The rows of a group lie close to one hidden flat surface of 11 dimensions, which may be shifted away from zero. Surfaces can cross.
In the rows, 128 means zero.
Some rows, each with its group after it:
[127 117 150  99 106 111 104 108 103 145 133 125 133 135 114 100 150 110
 133 151 153 131]  (5)
[151 146 145  98 125 145 147 126 134 104 110 108  99 147 126 125 148 125
 150 139 149 147]  (0)
[113 140 117 148 118  92 111 121 125 138 143 137 126 157 116  89 117 131
 112 121 117 167]  (0)
[138 139  89 139 106 120 116 161 142 163  85 152 176 161 122 105 131 144
 150 100 120 123]  (6)
[133 195 103 155  77 104 129 131 184 131 141 131 113  93 113 119 110 117
 144 124 112 137]  (5)
[ 83 187 122 100 121 116  47  75 131 128 154 114  49 102 140  46 118 103
  78 157 140 163]  (1)
[154 151  75 154  72 107 101  85 139 124 162 134  86 118  86 148 109 137
 106 158 103 165]  (7)
[160  99 152 128 115 133  70 147 127 166 130 131  95  93 124 137 126 196
 179 130 113 114]  (1)
[108 126 139 162 157 122 189 111 114 112 111 114 139 173 128 110 125  81
 102 107  99 132]  (5)
[153 169  45 108 108 143 107 111 143 159 116 153 134 125 122 142 132  97
 117 137 114 120]  (5)
[146 136 138 149 106 138 154 139 150 104 128 112 141 123 124 157 120 145
 141 126 116  92]  (3)
[112 129 136 131 152 148 185 118 119 119 125 113 148 128 129 125 143  93
 125 110 119 135]  (6)
[111 187 109 106 136 110 138 156 133  82 160 108 123 162  99  79 109 101
 134  94 149 186]  (6)
[116 137 106 132 162  98 100 168  94 155 149 173 173 167 137 104 149  97
 132 113 153 127]  (4)
[162 179 136 150 131 120 130 104 154 141 145 123  68 146 145 134 131 128
 124 151  93 142]  (2)
[103  55 132 198 126 115 100  96  97 176  55 169 111 105 136 107 156 125
 122 140 113 136]  (6)
[110 150 119 136 133 117 111 132 135 132 160  76 123 110  83 134  90 134
  84 125 146 152]  (1)
[120 157 125 168 118 147 154 151 133 153 139  84 193 144 102 105 135 167
 121  90 113 129]  (6)
[135 118 104 149 119 163 139 110  94 127 105 106 162 129  98 136 141  95
 115 118 113  82]  (1)
[114 180 132 142 169 128 164 190 183 108 185 148 146 140 191 113 107 201
 155  74  96 157]  (1)
[133 122 124 185 194 133 125  97 113 193 109 135  82 149 155 128 143 119
  89 135  79 146]  (5)
[127 189 156  86 141 146 152 146 184 166 150 126 123  89 175 104 143 139
 175 105 108 126]  (6)
[138 108 136  79 127 130 134  93 109 142 152 140 115 139 135 116 139 119
 144 134  95 140]  (0)
[141 115 116 105 112 136 109 103 120 108 123 132 103 129 129 141 127 131
 116 155 135 129]  (2)
[154 177 138  88 142 110  96 133 145 137 195 103  97 149 126 145 103 145
 108 152 135 132]  (7)
[102 162  93 183 146 134 115 126 158 149 131 143 104  63 148 136 109  99
 108 114  98 113]  (1)
[ 88 100 102 133 162 171 152 126 106 120 145 139 171 101 146 122 148 145
 116 102 121 147]  (3)
[162 126 149 120 104 122 129 139 131 146 120 125 152 150 124 138 127 132
 159 127 111  74]  (6)
[132 169 150 188  91  80 118 128 148 106 152 122  90 122 109 110 110 109
 137 135 119 130]  (1)
[115  94 151 110 112  83  92 156 121  95 121 154 102  86 112 129  96  78
 167 127 159  93]  (1)
[149 136 149 137 150 117 153 120  99  96 103 123 116 208 132 119 139  66
 120 133 122  98]  (5)
[112 151 156 158 151  75 166 156 179 126 108 144  99 113 147 148 103  82
 126 129 148 143]  (3)
[118 129 117 142  93 126 136  99 157 103 103 141  99 121 144 112 112 144
 124 131 102 146]  (2)
[139 128 159 117 127 134 170 142 143 135 103 127 158 167 153 114 150 153
 155 117 124 129]  (3)
[ 77 103  95 187 137  97 145 142 114 147 115 155 201 108 106 133 113  64
  94 102 133 104]  (0)
[148 135  93 170 111 138 163 115 129 133 125 127 165 143 108 155 134 120
 116 122  98 114]  (6)
[149 110 154  76 172 168 147 130 125 129 125 117 103 102 152 175 142 124
 142 144 137 111]  (4)
[148 167 160 118 124 112 122  99 149 109 163  84  62 111 114 163  96  93
 100 169 130 105]  (5)
[147 152 106 143 102 118 115 113 124 106 167 113 115 133  93 145 117 127
 111 145 127 136]  (7)
[122 147 152 104 126  98 145 188 126 121 134 118 187 163 105 103 131 114
 161 100 179 132]  (4)
[128 118 176 184 111  97 122  99 103 158 177  87 138 149  91 137 149 171
  80 174 152 162]  (1)
[181 185 116  69 165 116 121 136 177 199 112 114  99 172 142 178 117 116
  96 164 146 134]  (4)
[142 120 137 123 134 128 112 121 144 151 109 136  86  92 144 148 119 116
 143 139 109 101]  (7)
[109 115  99 106 145 154 131 157 144 130 136 148 150  79 142 145 114 153
 147  97 125 132]  (7)
[104  58 130  96 141 123  91 162  92 120 117 125 142 105  93 130 110 156
 140 113 174 151]  (7)
[ 88  88 145 158 130 126  86 122 103 133 108  76 123 129  90  95  92 177
  77 116 136 141]  (6)
[107 118 166 191 137 134 190 119 133 123 165 130 154 103 154 130 144 147
 137 109  83 124]  (3)
[124 120 133 163 134 102 132 142 128 139 125 156 146 145 143 126 129 127
 132 119 116 118]  (0)
[ 97 152 145 130 153 122 130 129 159 130 135 116 123 167 176  83 101 187
  93 109 104 156]  (6)
[137 136 144 141  66  81 147  94 170 155 124 135 118 118 115 132 119 127
 130 153 112 151]  (4)
[129 116 109  99 128 165  94 122 135 182 143 143 142  80 152 143 153 188
 131 143 129 132]  (6)
[126 135 102  48 128 152 135 101 120 146 160 163 154 149 162  80 154 135
 155 108  86 151]  (3)
[113 136 109 112 132 134 127 171 143  93 131 139 139  85 127 143 113 115
 151 109 159 118]  (7)
[154  56 121 110 150 169  60 149  70 160  98 123  92  71  88 137 127 131
 194 100 105  81]  (7)
[119  94  78 132 156 130 121 113 108 154 154 161 108 124 120 124 130 163
 128 109  89 211]  (7)
[106 105 101 135 127 139 120  98  90 115 115  96 131 141  83 112 117 115
  83 124 129 147]  (3)
[144 117 152 119  74  67 133 124 164 150 103 130 100 101  82 143  96  95
 162 139 131 138]  (4)
[122 150 129 128 123  93 142 101 115 111 141 115 116 200 109  83 123 109
 103 128 116 179]  (0)
[145 138 118 103 147 151  90 115 124 189 125 112 112  88 123 155 132 103
 114 148 125  87]  (5)
[145  84 114 167 126 169 143 113  74  93 120  50 174 178  57 171  97 150
  65 122 113  78]  (7)
[ 99 123 158 155 154 132 182 134  97 125 132 103 189 158 120 113 163 106
 107 118 157 138]  (0)
[124  98 140 106 105 169 131 115 117  94 116 119 150 125 148 123 145 177
 132 135 134 103]  (2)
[129 150 173 127 122  90 100 125 139 136 125  99  63 125 109  93 101 108
 141 127 123 133]  (6)
[144 111  90  77 238 165 121 188  96 158 111 132 158 162 140 177 124 101
 115 104 153 102]  (4)
[180 149 157 145 104 100  94 126 147 162 151 109  72 154 112 129 122 193
 150 150 106 154]  (1)
[124 110  90 110 128 147 135 141 130 134 144 152 155  96 127 140 127 146
 155 100 110 141]  (7)
[157 119 151 120 118 153 130 141 119  94 106 110 112 136 122 137 148 154
 158 139 150 123]  (0)
[119 116 135 153 102 140 133 116 167 112 125  86  81  58  96 159  90 183
 116 131 121 158]  (4)
[153 162 118  59 125 133  88 117 141 151 124 102  97 146 120 120 105 118
 117 139 125 110]  (3)
[107 119  99 145 124 113 166 106 140 117 119 173 126 136 149 113 137 122
 126 117 106 191]  (3)
[148 123 103  73 162 146  92 159 121 135 128 107 118 146 111 145  93 153
 124 112 135 123]  (7)
[104  93  89  86 148  84 118 178 158 209  85 165 189 177 127  98  87 184
 129  73 119 189]  (4)
[143 151  28  72 105 102  87 149  92 148 172 135 209 198  50 117 111 111
 109 108 154 162]  (0)
[139 112 110 152 130 119 100  85 108 148 172 131  99 148 118 154 140 180
  75 176 126 189]  (2)
[ 86  78 153 171 153 126 147 167 142 140  69 148 138  77 148 135 143 156
 141 119 173 160]  (3)
[134 126 136 125 124 123 121 134 108 158 130 109 129 130  85 103 140 121
 156 110 122 151]  (2)
[152 109 125  89 141 146 118 101  77 119 138 150  97 160 133 100 156  97
 167 125  92 131]  (3)
[167 143  96 118 109 128 109 129  93  99 118 129 115 173  88 124 141  87
 147 134 138 128]  (7)
[138 158  76 123 155 185 130 112 130 156 147  99 124 111 120 144 133 150
  99 115  97 147]  (2)
[146 166 104 148 105 122 118  93 139 173 114 117 119 124 107 136 141  89
  98 157 124 122]  (1)
[133 169 176 134 197 126 170 131 164 179 100 116  86 165 181 103 136 110
 133 111  87 139]  (3)
[ 89  94 110 143 105 134 106 128 107  62 149 106 129  84  87 128  84 147
 107 110 139 131]  (1)
[ 94  85 167 108 136 104 105 132 119 158 133 149 131  90 141 111 145 145
 136 145 172 160]  (3)
[ 79 117  63 148  98 158 167  72 142 105 118 153 157 101 142 117 140 138
  79 125 110 183]  (2)
[156 129 104 110 144 128 154 123  98 108 163 135 132 180 107 147 145 115
 131 132 126 167]  (5)
[167 179  82 125  92 136 113 148 186 156 115 130 118 107 113 146 110 155
 159 115 107 126]  (1)
[156 105  85 124 114 113 116 102 122 108 124 214 109 154 171 156 142 118
 139 160 106 126]  (6)
[114 111 147 157 124 116 158 103 100 134 163  84 133 105  66 139 118  92
 112 123 116 138]  (5)
[119 134 102 129 116 112 180  85 112 117 117  90 140 132  60 140  92   4
  92 114 101 100]  (5)
[111 114 126  99 154 202 141 134 139 110 104  98 151 122 170 120 113 198
 113  95 102 100]  (2)
[125 139  98 105 164 169 176 128 170 105 112 126 120 161 173 135 100 186
 109  97  80 160]  (4)
[120 122 108 108 202 152 116 180  94 102 130 145 140 178 159 104 125 131
 136  84 128 124]  (4)
[107 113 113 146  96 107 100 111 114 130 153 136 125 118 103  84 108 144
 137 105  91 152]  (0)
[161 134  91 119 123 151 116 100 141 170 113 139 133 134 147 168 135 139
 101 156 104  96]  (4)
[104  96 198 118 118 109 121 151  75  98 126 106 166 194 115  42 153 156
 161 104 157 137]  (0)
[137 150 154  63 130 165 150 132 117 119 147  91 138 150 124  91 172 157
 160 121 153 173]  (0)
[150 126 130 127 140 110 157 140 109 168 157  90 129  95  46 164 111  51
 159 101 108 117]  (5)
[113  97 102  78  88 139 113 132 136 127 102 159 161 105 131 102 138 166
 158 117 146 159]  (2)
[147 135 125 182 110 131 116 155 133 145 147 106 122 101  89 136 116 175
 162 101  99 132]  (2)
[120 101 101  98 156 156 123 160  90 118 126 182 186 150 168 105 154 119
 166  93 120  90]  (4)
[ 70  83 132 143 111 120 117  89 129 106 101 132  91  75 127  92 100 129
 111 119 117 164]  (5)
[108  87 115  81  98 144  95 119  88 103 108 110 142 120  81  90 128 133
 137 117 156 141]  (0)
[113 121 120 158 115 143 184 101 118  71 119 123 150 148 131 129 127 103
 102 123 112 115]  (2)
[117 112 170 133 133 142 101 109 116 145 142 147 115  81 175 127 170 145
 132 166 146 105]  (2)

New rows. What belongs after each?
[150 112 151 115 144 123 158 131 118 130 121 114 136 165 118 144 115 102
 136 119 106  96]  (7)
[113 134 164 133  76 106 115  83 137 166 145  71 127 112  83  82  95 135
 115 120  83 112]  (3)
[123 105 173  87 149 104 138 106  71  47 177 140  79 155 131 113 142  64
 144 154 157 148]  (6)
[108 135 117 109 156 111 157 172 171 102 159 199 140  77 191 173 131 112
 155 131 164 143]  (3)
[138 143 136 166 124 113 128 129 128 135 151 129 107 132 121 122 139 144
 143 130 116 157]  (5)
[110 143 132  59 131 134 135 140 158 145  96 125 137  94 141 110 110  76
 149 106 134  94]  (5)
[ 87  93 138 133 136 165 141 118 119  84  98 108 135  95 142 122 111 125
 106 113 130  95]  (5)
[114 110 100 155 119 186  88 129 124 109 140 114 116  30 124 155 126 183
 123 130 131 112]  (4)
[123 148 156 173 131 159 140 157 119 148 123 108 196 130 142 108 168 151
 142 108 134  74]  (5)
[ 96 155 144 215  87 101 139 112 152 148 134 114 135  95 110  87 130 136
 125 116 103 146]  (5)
[143 123 100  98 148 145  86 133 134 166 117 157 108  95 150 152 129 133
 132 140 126 112]  (4)
[115 137  91 169 106 116 106 134 137 132 108 165 117 106 126  99 133 131
 148 110 116 156]  (6)
[ 94 158 132 141 133  94 110 116 137 113 151 120  95 112 122 107 102  81
  95 137 143 140]  (1)
[122  75 139 124 143 138 112 145  96 129 113 127 127  96 107 136 124 129
 152 112 133 111]  (7)
[133 135 124  86 127  93 122 156 161 196 111 139 162 160 126 121 117 154
 127 123 147 158]  (4)
[158 131 122 135 142 130 116 136 118 108 137 122 101 132 116 168 113 108
 124 139 128  95]  (2)
[118  92 136 147 101 133 135 112 112 125 101 111 153 149 109 117 141 174
 111 136 142 155]  (3)
[127 121  83 128 146 170 143 174 138  88  83 122 157 106 123 172 115 133
 123 109 165 107]  (3)
[144 130 192 192  81 102 142 123 116 111 132  95 109 138  89  96 136 135
 175 117 101 115]  (2)
[104 105 117 173 123 140 146 134 119  89 126 154 154  75 137 157 132  94
 129 123 135  83]  (2)
[116 108  97 128 123 125 147  73 127 114 119 147 106 139 136 130 108 103
  93 131  81 145]  (0)
[127 138 130 190 113 113 144 118 178  87  79 155  59 122 166 124  98 133
 136 124  83 127]  (0)
[141 147 151  62 129  66 122 106 137 198 148 130  84 128  95 109 123  53
 155 141 127 169]  (5)
[148 161  93 152 135 128 166 116 147 158 130 106 151 158 109 167 121 117
  82 135 114 141]  (1)
[119 115 138 117 125 155 143 122 108 119 167 121 169 122 134 128 143 150
 132 121 121 111]  (3)
[ 94 148 139 146 136  79 144 156 126 150 141 143 175 156 123  75 130  89
 137  94 131 142]  (0)
[126 124  70  70 131 151 112 115 135 164 152 162 153 118 149 127 133 160
 128 120 105 154]  (0)
[119 109 179 143 124 102 125 119 108 151 171 136 126 122 129  89 141 137
 169 113  91 130]  (0)
[120 118  96 127 100 171  75 123 134 153 124 136 131  60 136 122 141 185
 139 127 123 119]  (1)
[132 149  82 139 144 154 129 140 124  98 114 139 122 131 132 137 133 113
 122 120 138 139]  (7)
[101  94  91 171 130 156 160 143 123  89  83 142 184 123 138 149 125 136
 105 106 133 103]  (0)
[162 129 165  83  90  63 112 101 126 172 214 147 106 137 101 122 130 127
 172 153 102 158]  (7)
[ 63 112 114 133  74  97 143  86 137 147 145 120 161  85  86  67  95 110
 114  93  88 163]  (3)
[126  70 115 118 111 119 151 125  99 123 156 113 181 145  73 146 101 154
 124 102 109 145]  (7)
[118 105 121 115 107 114 153 150 124  96  94 149 149 120 106 116 122  82
 174  96 137 122]  (3)
[153 149 161 165  84  89 114 123 183 133 124 115  75 103 124 166  99 155
 124 167 131 116]  (3)
[154  74 141  76  88 153  89 151 119  63  76  92 110 138  98 136  73 179
 162 110 131  69]  (2)
[158 148 147 148 105 140 132 153 134 131 144 114 135 120 115 124 145 160
 180 113 112 111]  (2)
[135 105 204 179 132  89 149  90  99 140 124 124 101 173 134 108 150  98
 127 154 103 112]  (6)
[164 187  95 176 106 137 161 132 175 101 142 128 110 136 135 159 112 146
 137 118  79 126]  (2)
[113 110 101 150 117 147 110 113 143 107 103 123  97  78 128 141  92 145
 112 120 104 117]  (2)
[ 94  74 180 160 129  79  89 121  91 160 112 138 123 114 116  98 133  98
 121 143 151 115]  (0)
[ 85 112 124 115 145 112 138 154 146 130 103 138 156 109 135 132 121 130
 102 126 186 165]  (3)
[158 188 140 113 141 142 161 167 145 147 129 120 141 134 131 110 151  83
 199  90 109  97]  (2)
[145  71 166 140 124  90 113  95  89 155 131 123  84 139  90 133 118 115
 139 144 100 136]  (7)
[117 116  64 110 107 138 131  78 125 117 132 164 132 158 141 113 142 163
  91 144 118 208]  (3)
[100 128 141 100  90  90  84 105 133 120 128 168 107  95 149  97 139  92
 129 166 172 132]  (1)
[118 116 164 154 118 105 151  93  84 112 142  87 117 142  71 107 137  77
 113 136 130 148]  (0)
[128 139 147 118 175 167 115 112 131 162 129 107 114 116 173 143 138 142
  86 151 124  94]  (5)
[158 113  70  98  99 167  93 130 100 141 138 143 151 110  94 135 146 152
 167 115 114 123]  (7)
[105 137 121 149 101 142 160  99 155 151 124 106 151 114 122  94 114 154
 120  95  68 139]  (3)
[ 79 138  96  69 164 143 106 124 120  64 137 133  93 124 154  82  82  90
 104  97 120 133]  (1)
[119 110 150 176 107 155 161 107 100  61 114  77 116 134  90 115 137 145
 118 123 130 145]  (0)
[149 116 122 144 123 139 140 103 100  97 128 123 116 166 118 139 141 130
 117 143 118 135]  (3)
[120  71 107 150 116 142 160 123 100 120 121 139 166 111  98 143 127 130
 144  99  98 129]  (7)
[158 104 134 145 150 126 111 138  92 112 172 129 135 159 127 186 132 158
 103 162 150 111]  (2)
[ 91 169 102 159  84 136 151 132 151  76 153 148 178 110 151  91 139 138
 133 106 128 131]  (1)
[ 95 151 120 143 166 113 109 115 135 173 137 125 114  84 135 133 123  70
  79 142 146 122]  (1)
[ 97  92 120 167  85 128 170 144 138 100  89 126 181 106 100 127 118 143
 141  97 136 135]  (3)
[ 88  89 146 128  83  93  86  88 114 168 103 103 105  91  72  70 105 121
 118 124 122 159]  (3)
[206 157 115 103 125 147  74 173 115 129 147 130 106 128 114 176 148 138
 184 151 154  80]  (5)
[156 140 158 132 130 106 146 133 123 132 137 122 130 182 124 126 139 118
 141 133 120 123]  (1)
[125 109  93  90 108 132 102 121 114 130 122 133 136 108  95 123 119 112
 140 120 133 131]  (0)
[125 113 149 125 109 116 126 112 135 148 115 145 104 109 131  96 134 127
 171 117  95 139]  (3)
[143 172 149 189 102  91 160 115 134 150 155  90 152 164  88 140 141 115
  95 153 139 141]  (1)
[166 119 120 121 119 173 165 140 129 106  95 155 142 153 157 130 164 158
 193 106  93 115]  (3)
[106 114  73  98 126 179 125 162 108 118 119  77 200 100  65 134 112 148
 116  85 160 129]  (6)
[154 185 171 107 114  99 102 110 154 138 152 131  69 150 161 106 151 124
 138 175 143 138]  (4)
[134  80 149 145 100  73  96 170  91 146 117 124 130 118  40 109 111 110
 192  97 145 143]  (2)
[111 133 115  95 153 176  61 132  92 143 141  53 110  92  77  97 102 137
 108  99 133 111]  (1)
[104  75 137 154 167 121  81 122  87 128 142 155  71 102 141 113 123 146
 131 124 113 155]  (4)
[101 145 128 166 126  77 139 137 149 123 111 162 129 162 144  83 103 103
 127 102 102 138]  (0)
[143 151 142 133 141 113 173 124 131  88 113 114 110 186 129 129 107  71
 123 118 107 106]  (2)
[131 195 118 118 121 132 129 170 191 184 115 131 156 130 154  87 130 166
 165  87 106 134]  (6)
[103 108  97 131 186 126 135 147 152 134 132 169 115  87 167 174  89 115
 106 114 112 125]  (1)
[115 135 124 138 143 136 130 129 128 116 158 119 132 122 135 141 125 148
  98 137 143 142]  (7)
[127 121 142 149 133 115 115 115 113 110 160 102  96 144 105 130 101 155
 104 131 114 150]  (1)
[125 110 114  94 107 124 105 147 150 130 101 156 123  79 129 139 116 124
 162 126 149 119]  (7)
[129  92 115 152 114 136 133 145 104  76 107 145 113  81  95 145 116  79
 181 100 117  93]  (3)
[136 129 165 180 109 154  84 110 100 120 136  87 129 112 127 135 151 156
  97 167 148  60]  (5)
[158 151 134 121 142 143  95 154 135 158 128 117 120 134 137 151 168 182
 124 166 186 158]  (0)
[121 122 140 211 136 112 135 134 117 122 143 117 117  98 107 147 112 106
 122 118 105  99]  (1)
[144 143 110 109 111 140 161  91 129  94 119 113 118 181 120 122 126 115
 105 135 110 147]  (2)
[112  99 143  90 183 146 146 128 133  92  94 127  76 119 158 138  94 100
 124 112 117 119]  (5)
[140 114 138  98 132 141  94 147 122 126 105 110 117 150 127 114 112 169
 139 116 130 115]  (4)
[131 151 109 127 108 127 100 114 156 135 129 159 100 130 165 102 124 162
 132 132 100 141]  (4)
[135 122 132 116 118 116 108 114 131 136 148 124 113 136 125 136 122 164
 112 149 134 154]  (1)
[128 107 129 114  96 114 118 133 121  76  82 137 108 156 118  90 104 119
 159 107 120 120]  (0)
[111 127 122 101 119 119 127 131 134 127 115 109 151 139 109 122 112 125
  99 133 161 140]  (3)
[131 129 186 122 139 114 134 123  82 167 196  98 153 148 100  97 173 133
 145 134 139 158]  (0)
[ 94 119 123 129 144 105 181 162 145 108  72 130 171 157 121 125 117 100
 106 108 176 163]  (3)
[116 100 103 151 146 170 128 139 114 150 151 108 146  52  99 160 126 155
 133 102 112 130]  (5)
[104 104 133 111  89 140 139 114 127 117 106 141 158 115 139  88 150 156
 150 121 131 149]  (2)
[124 133 163 164 114 104 154 147 136 108 124 134 119 122 127  99 122 103
 181  94  97 110]  (0)
[137 102 149 149 149  98 116 124  99 163 132 111 123 149  93 150 124 115
 101 148 143 132]  (4)
[111 112 157 157  98 138 115 162 113 131 116  95 170  93  88  93 130 146
 172  87 131  91]  (6)
[144 151 100 133  95 108 111 111 121 154 144 157 137 159 116 104 162 130
 138 143 129 173]  (5)
[138 101  90 132  60 107  84  95 130 143 145 152 107  72  84 141 117 153
 143 147 116 158]  (7)
[158 174  87 123 135 135 157 119 135 159 173 113 135 112  90 179 143  91
 118 141 126 152]  (0)
[131 118 125 113 113 132 162 120 100  91 150 135 154 145 113 116 133  93
 156 104 104 111]  (3)
[114 130  87 151 196 146 164 124 119 123 145 114 141 166 136 161 104 129
  57 113 104 150]  (2)
[144 128 192 144 190 146 160 137 107  96 128  83 102 164 148 152 124 102
 112 133 123  73]  (5)
[139 104 139  99 135 138 121 136  88 115 118 101 133 144  91 130 125  99
 142 122 141 100]  (2)
[139 130 136 192 107 116 148  96 116 125 152 101 133 156  96 143 134 146
  88 148 111 145]  (1)
[111 169  72 121 125 138 142 142 162  98 118 144 110  93 128 112 107 101
 145  92 117 157]  (6)
[134 114 131 158 122 137 114 105 106 123 116 118 113 127 117 141 140 132
 102 155 139 121]  (7)
[148 123 157 131 123 127 115 143  93 110 136  82 124 154  79 114 116 123
 151 110 124 101]  (1)
[122 160 119 110 115 105 157 139 181 158 140 151 144  94 141 141 132 126
 141 132 141 166]  (4)
[119  98  72 139 105 164 159 139 107  63 102 130 177 124  96 144 123 122
 132  99 132 123]  (3)
[103 111 134 183 127 116 122 110 128 126 121 131  97  85 127 125 114 118
 115 128 108 129]  (2)
[118 102  80 102 132 123 157 135 128  76 107 165 104 128 113 125  99 100
 161  91 111 178]  (5)
[111 135  89 144 112 150 150 122 145  82  99 121 129  97 119 140  95  96
 114 106 108 101]  (5)
[110  78 171 114 104 125 117 107  84 146 133 122 141 111 105  75 148 130
 172 112 109 125]  (3)
[121 139 125 157 117 121 141 134 147  97 144 162 128 127 163 119 125 148
 144 115 104 130]  (1)
[100 100 192 131 213 107 117 157 107 174 129 122 117 137 155 108 124 116
 125 113 133 118]  (2)
[151 151 121 151 108 120 136 134 154 146 117 125 148 155 125 129 111 142
 133 115  94 100]  (6)
[130 175 100 153  82 128 169 137 146  60 141 110 158 161 102 107 111 126
 137  95 110 126]  (1)
[129 108 129 202 135 153 158 150 139 105  72 114 116  97 120 156 121 141
 138 107 116 111]  (3)
[115  75 141 132 153 109 148 159 116 138 116 110 142 109  83 155 102 121
 134 105 147 147]  (4)
[115  69 130 167 125 148 186 123 101 112 152  92 192 115  83 169  96 144
 113  91  82  92]  (7)
[129  95 162 141 139 165 132 157 100 114 127 107 148  85 121 144 140 134
 170 105 127  68]  (3)
[136 124 116 134 106 119 120 147 126 130 130 139 136  98  99 132 119 110
 171 107 116 108]  (0)
[145 140 131  99  77  89 129 124 159 152 114 167 133 121 133 121 134  96
 172 140 122 115]  (4)
[128 101 129 132  81 127 121 107 136 132 137 149 134 105 136 128 143 188
 138 146 126 152]  (3)
[ 94 128 110 155 138 131 162 136 143 121  80 137 150 102 134 132 126  83
 108 115 145 126]  (0)
[155 133 153 163 121  89 102 108 100 149 179 118 103 178 103 120 142 157
 117 156 118 162]  (0)
[113 136 125  80 128 124 134 121 144 165 159 131 136  97 127 116 135 134
 139 124 133 170]  (5)
[135 139 174 116 124  91 159 111 108 115 108 121 107 171 111  88 142  34
 155 130 127 119]  (2)
[ 95  86 140 143 131 135 141 126 123  84 105 158 124 109 164 108 118 128
 144 106 106 104]  (6)
[150  58 106 100 161 131 121 171  85 134  67 124 159 168  80 158  89  96
 146  86 120  74]  (4)
[ 94 111 108 205 142 104 129 119 108  82 132 141  81 104 105 132 118 108
  98 130 140 191]  (7)
[134 137 109  80 116 102 106 116 153 155 104 156  86 135 137 103 119 123
 142 135 126 176]  (2)
[ 88 120 173 177 137 113 131 105 124  99 150 132  90 122 160  83 127 146
 119 123 103 149]  (6)
[140 162 187 100 144 125 143 116 124 144 144  95  89 148 129 100 170 125
 143 154 155 177]  (0)
[140 157 126 199  77 101 111 120 132  98  91 134 103 151 116  98 127 100
 134 136 118 100]  (5)
[137 132  92  64 126 161 110 162 126 151 132 133 175 104 118 135 150 147
 161 114 164 133]  (0)
[101 116 128 226 125  94 156 118  88 121 159 113 177 156  80 121 125 107
  87 112 114 134]  (0)
[145 141 129 122 116 118 141 132 136  93 130  94 124 162 100 141  77 115
 116 116 110  93]  (6)
[143 173 117  86 152 124  96 141 165 153 164 139  86 109 159 141 113 144
 131 138 126 141]  (7)
